The first 10 rows are patterns. Each new row is the sum of 3 different patterns, raised or lowered, with some noise. Before adding, each is slid sideways (what falls off one end comes back at the other) and multiplied by a number that may be negative. Names go in the order of the patterns.
Known rows, each followed by the names of its patterns:
[ -1   1  -6   4   3  -1  -6 -10   2  13   0   3 -13  -9   2  -8  -4  -1
   1   6  -3  -1   1  -1   3   0   7   4]  (4)
[  5   5   0  -3 -10   0 -16   5   1   7  12   0   2   7  -9   0   0   6
   0   1  -8 -14  -1   0  -1   3  -2   5]  (3)
[ -2  -2  -3   1  10  -7   0  -2  -5  -1  -1   1  -5  13  -6   1 -16  -1
   8 -18  -2   3  -8  -2   3   4   3   3]  (9)
[  2   3 -10   3  -8  -4 -10  -1  -1 -11  -4  -1  17   0   2  -2   0 -10
 -12  -1  -1  -2   3   5   6   6  13   4]  (2)
[ -4  -4  -2   3  -4  -4  -3  -6 -18  -2   1   2   4   3   5  -1  -2   2
   7  -1   0   3 -18  -2  -3   3   2  -2]  (5)
[ 3  1 13  8 10  1  7 13  4  2 -3 -5  0  0  1 -5 -4  0 -3 -4  0  1  0  0
  5  0 -7  0]  (6)
[  1  -1  -3   6  13   0  18  -1   8  -4  13  -8   0   3  -1   3  -2 -11
   1   9   0  -7  -5   1   2   2  -2  10]  (8)
[  4   0 -12  -2   5  -4   2   2  18  -2  16  -1  18  -5   0 -13  -3   3
   3   0   0  -2   0 -16   3   4   9   0]  (0)
[-8 -3  1  6  8 -9  8 10 16 16 -5  0 -3 13  1 -3 -3  3  4 -5  3 -2  8  1
  1  2  4 18]  (7)
[  0   2 -11   5  11  -9  -6  -1   6   3 -10   0  -6  -1  -5   1 -17   1
   2  -1  -1   3   5   1   4  -3  -3  -2]  (1)

New rows, each followed by the names of its patterns:
[  2  -1   4  15  13 -10  -8  17   2  32  12  14   6   8  -2  -1  -2   8
   2  -9   3   2  -5   4   8  16   3  13]  (4) (5) (0)
[-17   0 -18  -3  -5  -4  -5  -6 -17   2  -4  -2  -5   1  -8  -3   3  -7
   2   1   1  -6 -19   5  21  -9  -4 -10]  (4) (5) (1)
[24 18 22 12 30 16  9 16 25 22 22 15 32 17 36  7 34 18 24 15 12 19 16 22
 23  8  7  7]  (0) (7) (1)
[ 11  12   3 -15  15  12   9   4   3  28   8   5  -3 -16  -1   2  -3   0
  -2  15  22  11  13  20   1  11  10  19]  (3) (6) (7)
[  7  -8   1  -5   7   2 -11   3  -3  22  -6  11  -3  13   8   1  14   5
  11  28  13   7  10  19  14   8   8  -9]  (2) (6) (8)
[  1  -2  11  -9   4  -2  14   4  13  11  12  -3   7  -3 -10  -1  -3  -3
  11   4   4  -4   2   3   1  18   9   3]  (3) (9) (1)
[ -5  -9 -18 -23  -9 -17 -29 -17 -15 -14 -24 -15 -15  -4 -10  -6 -16 -11
   0 -29 -14 -11 -14 -19 -26 -14 -19 -12]  (2) (5) (7)
[  1  -6  -5  -4 -16 -10  -8  -6  -7  -8   6  -6   7  -5  21 -10  -7  -7
 -10  -1 -10 -12  -9  -6  -2 -12  -5  12]  (3) (5) (0)
[  8  11   2  22  14   8  12   5  20   8  18   7  -9  -2  -6  11  -2  11
  17  -6   5  14  14   7  -6  -4 -12  -7]  (3) (5) (1)
[  3  -3  -5  -3 -23   1   4  -8 -12  -7  -9 -23 -15  -5 -10  -8 -19  -1
 -24   0 -10  -9 -22  -1 -17  -2  -3  -3]  (3) (8) (1)
[  2  -6 -15 -15   3  -4   9  -1  26   5   1   6  -6   3   9  -5 -21  -6
   8  12  11   0   1   3   3   0   2  15]  (4) (2) (8)
[-3 13 13  9  7 18 20  8  2 -3 -1 17 13 12 -2 16 16 14 12 13 11  3 10 -3
  1  4  9 10]  (5) (6) (7)
[ 8 17 17  3 37 -5 -2 -9  2  8 -2 10 14 13  7 -6  5  4 23  4  4 -1  2 -8
  8  1 16 12]  (9) (0) (7)
[ -3  -1  -8 -11 -19  -8   2  -3   5  -8  -7  -2  -5 -19  -2  -3  -9 -14
 -20  -6  -7   4  -3  -4  -7   6  -9  -7]  (5) (8) (1)
[ 7 -1 10 14 19 10 12 13 11 13 22 17 21  8 18 -7 -3  9  3  1 11  8  3 -6
 11  7 18 26]  (3) (5) (6)
[  0  -5  -6   1  -3 -11  -5  -2  -6 -13  -6   7   4   7  10   5   6  -2
  13  -1   3 -14   7  -9  -4  -6 -10  -7]  (3) (6) (8)
[ 10  -9  -8 -27  -2   6 -31   7   8 -15 -11   1   6  10   5  -2  -7  -4
  -6  10 -24  -3  -5  -7  -1   6   4   6]  (3) (9) (1)
[ -6  -3 -16 -21  -8 -18 -10   0  -6  -1  -6 -10 -22 -10  -3  -7  -4 -27
  -8  -9  -9 -14  -9  -9 -13 -30  -5 -14]  (3) (2) (6)
[ -1   7   3   5  -1  -5  14   2   9  -8 -21   9 -13  -3  -3  -3   0 -11
 -10  -3  -8  -3  -2   3 -12  -5 -10 -10]  (3) (9) (6)
[ -5   1   9  -1 -12  12   5  -7   2   2  -2  -1  -3   7   4  -4   3  -2
  -4  20   7   6  -1   9  22   3   9 -21]  (4) (9) (6)
[  5  12   5  -7  10   7 -15  -7   1  -6  -3 -11   0   7   0   4  10  -3
   3   2  13  11   4   0   2   7  -2   7]  (2) (8) (1)
[-5  5  5  0 13  2 19 -2 -7  1 -1 -5 -9 -3 -1  0  6  3 24  6 22  2  0  5
 -2  6 -6 -5]  (2) (5) (1)
[ 2 20 10  1 22 14 11  0  9 21 18 23 12  5  6 11 11  2 -1  5  9 13 22  9
 24  9 16  9]  (3) (6) (1)
[-29   0  -7   5   0  -7  13   3  -8 -16 -19  -8  -2 -10 -18 -17  -3  -8
 -19 -12  -2  13  -6 -12  -7  -2 -10 -21]  (4) (2) (7)
[ -8 -18 -13   4 -15 -22 -39 -14 -13 -14  -6 -15 -16 -12 -20 -18 -30 -17
 -27 -22 -37 -15 -19  -8  -8 -15 -10 -14]  (4) (2) (0)
[-20 -24 -23  -7 -34 -11  -4 -16 -10 -24 -13 -16 -13 -11 -14 -28 -13 -10
 -39 -43 -12 -34 -17 -24 -10  -9   1 -10]  (3) (9) (0)
[-5 11 -1 18 24  8  0 12 -4 17 16 13 14 10  2 -7 -9 10  9 11 11 11 16  5
  4  8  5 13]  (4) (3) (5)
[-12  -1   0  -8 -10 -16   2  -8   2  15   2  -1   5   1 -26  -6  -4  10
  -8  -9  15   5   0  16   1  -6   3 -18]  (9) (2) (1)
[ -3  -2  -5  -4 -10  -6  -2   5 -10 -14  -4 -27 -12 -10   1  -6   1 -11
   0  -3  -6   0   3  -8 -17 -16  -2   1]  (9) (5) (8)
[-16  -8 -26  -5 -22 -13 -22 -19 -16  -9 -12 -16  -4 -17 -25 -22 -10  -6
  -8  -2 -13 -24  -9 -11 -15  -8   5   0]  (3) (5) (0)
[-14   9 -12   3   1  19  16  -1  10  -6   8 -10  13   8   1   6  -7   4
   0 -13  11   9  -1  -1  -4  -6 -21   3]  (3) (8) (0)
[-21 -12 -20  10   0  -8 -19 -19 -29 -17 -19  -9 -29 -27  -7 -12  -5   6
  -5  -2 -10 -14  -1 -17  -8 -14  -4  -8]  (4) (2) (6)
[ -7   9   0   1 -28  -4   2   9   0  11   5  -4   6  -5  -6  -5  -3   1
 -19   2   9  -8   4  -3  14   6  -1   3]  (4) (2) (1)
[ -7   2   6 -10 -12 -14  -4 -17   1  -1   3   7   1   0   3 -14  -2  -3
   0   0  -5 -18 -16   5   3  -8 -10 -16]  (4) (3) (6)
[ -4 -19   4  -8 -13  -6 -13   7  -3   0  -5  -4  16 -22  -7 -15   3  -2
 -12   0   1  13  10 -14  -5 -12  12 -13]  (2) (0) (7)
[ 8  4 -1  1 16 11  5 -6  8 20 14 11 12  5  1  5  0  1 -4  3 -2 -6 20 11
 14  3 11 25]  (2) (6) (7)
[ -1  -7  -1 -10  -5  -3  -5  -7   2   1   3  20  11   6   4   1  -9   6
   1   1   0   8  11  -3   8  25  17   2]  (2) (5) (6)
[ 10  -8  -5  -2 -10  12  -4  15 -19   5   0   1 -11  -2  -1   2   1  -1
  -1  -8  -8  -2 -10   3   4  10  -2   8]  (4) (2) (0)
[  8   4   1 -14  -9  15   8  11  -2   0  -2 -12  -1   3 -10   0  -1  -6
  -6  10   0  14  -2  -6 -22  -5   6  -1]  (5) (6) (0)
[-30 -22 -16 -19 -21 -11 -15 -16 -25 -16 -14 -13 -16 -23 -19 -40 -23 -19
 -25  -9 -17 -31 -25 -15  -5 -22 -40 -20]  (4) (5) (1)
[ -8 -15 -10  -4   0 -12  -1  -9  -9 -18  -4  -2  10  19  -2  -2   1   9
   6  -5  -1   0  10  -5 -10 -12  -9   7]  (5) (6) (7)
[  7 -21 -13 -14 -13   7  -2  -3 -15  -9   5   0  -8 -12  -9 -16   6  -8
   1  -9  -7   0 -22  -1   0   3  -4 -11]  (4) (5) (7)
[ -8  -3   3 -11 -12  -8 -17  -9 -10   6 -11 -18   8  -9 -14 -16 -17 -26
 -18 -22 -15 -18  -4  -7 -10 -14  -6 -10]  (9) (6) (0)
[  3  13  -1  -5  -3  -4   2   6   8   7   3   1  -3   6   2   9   9   2
  -2   3  -6   6   5 -12  -2   5   3   6]  (3) (9) (5)
[  2  -2  -5 -15 -12  -3   2  -8 -11  -2 -15   0  -3  -5   7  -9  -9 -12
  -9   4  -8  19  -9   6 -13   2 -13  -6]  (3) (2) (8)
[  8  14 -10  -3  -2  -4 -13 -16  -9  -8 -20  -4  -3   0  -7  -7  -2 -21
   1 -21  -4 -24   1 -13  -1  -1 -11  -6]  (2) (6) (8)
[16  3 15 12  4 26 16 -2 16 11  8  9  4 21  5 -4 10 -1 16 11 12  5  8 21
 -3 13  9 33]  (4) (9) (7)
[-11  -6   6  -5  -3  -1 -15  -4  -8  -3 -23  -9 -18  -4  -4   7   6  -8
 -10 -16  -6   0  -7  16 -17  -4 -17   8]  (6) (8) (0)
[ 4  7  9  9 24  4 -3 -2 22 24 -4  2 13 27 28 10  5 11 19 21  1 -3 11 10
 -2  4  0 10]  (4) (7) (1)
[12 15  6 21 -1 17  1 23 18 18 17 24 24 18 21 26 11 10 -5 10  1 14 21 13
 18 12 20 20]  (2) (5) (0)
[  7 -14   5   3   4  -4   7   6  10   1   4  19  -2   6   0   5  15  -2
  18  -1  10   3  24  13   9  15   7   7]  (3) (2) (8)
[-4 15 21  9  3 11  5  6  3 15 -1  5  1 14 -8  8 18  9  7 13 16 11  1  9
 -8 11 -2 12]  (4) (0) (1)
[  0  11 -11 -10  -3  -5 -11 -26 -14 -18   1   1  -1  -4   5  -5 -14 -26
 -11  -4 -11 -18  -5  -3 -14 -13  -8  -7]  (4) (3) (1)
[-13   5   1   5   3  -6   7 -10  13  13  -9  10  13  11  -3  16  12  19
   2  -4 -20  -3  15   3   2   0   5   5]  (3) (0) (1)
[ -2  -6  -5 -13  -8 -11  -9 -16 -10 -11  -6   1  -3  -8 -13 -24 -13  -7
  -5 -13  -7 -30 -11 -13  -9  -6 -11 -17]  (3) (5) (6)
[ 0  8  5 -1  2 10 27  8 14  1  5 -2 -9  3  2  6  8 24  8 21  5  9  9 -8
 -3 10 -9  8]  (3) (9) (2)
[ -1 -12 -12  -3  -1  -2   0   0   2  -2   5   4   9   6  -5   3  -9  -3
  -4  -2  -2 -11 -12  -4   6  -4   5  -5]  (2) (5) (6)
[-3  5  0 -5  3  4  7 -5  4  0  4  8 -4  0  2  3 -9 -2 -5 15  5  8 -1  5
 -3 10  2 -5]  (9) (8) (7)
[ -2   2   9   8  -6   3   2   8   2  -1 -16  -3  10  -4   2   6  13   4
  14   8  12   1  21   5   3   6  36 -13]  (8) (0) (1)
[ -7  17   5   3  -5  -3   3   1   0   4   2   2   5  -3   8   6  12  -9
  -5   0   2   6  -4 -17  -3  -4  11   3]  (4) (5) (8)
[  6  15   9  14   6  10 -12   9  11  15  -2   1   5  -3   4  -5  -6   2
  21   4   0 -11  14  17 -14   1  17   4]  (9) (8) (7)
[28 26 35 34 18 23 40 37 33  8 15 25 24 27 19 17 21 25 19 16 19 27 24 25
 31 20 21 17]  (4) (6) (7)
[-20 -20 -16 -26 -33 -18 -33 -10 -29 -27 -32 -12 -12  -8 -14 -11 -14  -4
 -12 -27 -15 -14 -17 -18 -22 -21 -25 -34]  (4) (6) (8)
[ 7  4  3  7  7 -7  7  3 14  7 10  4  1 -7  2  7 19  7  6 15 15 11  8 23
  1  1  9 -4]  (5) (8) (1)
[ -5 -10  -7   4  -2  -2 -15   3   5 -10   0  -1   0   7   2   4  -1  -7
  -7 -12  -6 -10   9 -10 -12  -5  -1  17]  (4) (9) (2)
[  7  -8 -12 -10 -12 -13  -5  -4  -7 -17  -9 -14 -37   3  -9  -2 -25   1
   2 -14   0  -6   2  10  13 -10  -8   5]  (6) (8) (1)
[ -5 -16   9  -8  -9  -9 -23  -3  10   6  -5 -13  -8   0  -9 -17   1  -3
   8 -16 -14  -2 -19  -2 -24  15  -9   4]  (4) (8) (7)
[ -2   4 -16   3  10  -5  -4  -1   7   0  -4  -6  -6  -3  -6  -6 -25  10
   3  -3  -7 -12   5 -12  -7 -19 -22  -1]  (6) (7) (1)
[  6   4   2  -7   0  10 -10   6  20  -5  -4  12   8   7  -1  -2   4   1
  10  17   1  13   8  -3  -3  -4   5  -3]  (3) (9) (1)
[-1 25 12 -1 26  7 10  1 10 18 11 40  1 12 -4 29  6  1 20 14 22 16 -4 -3
 17 17 13  0]  (9) (8) (7)
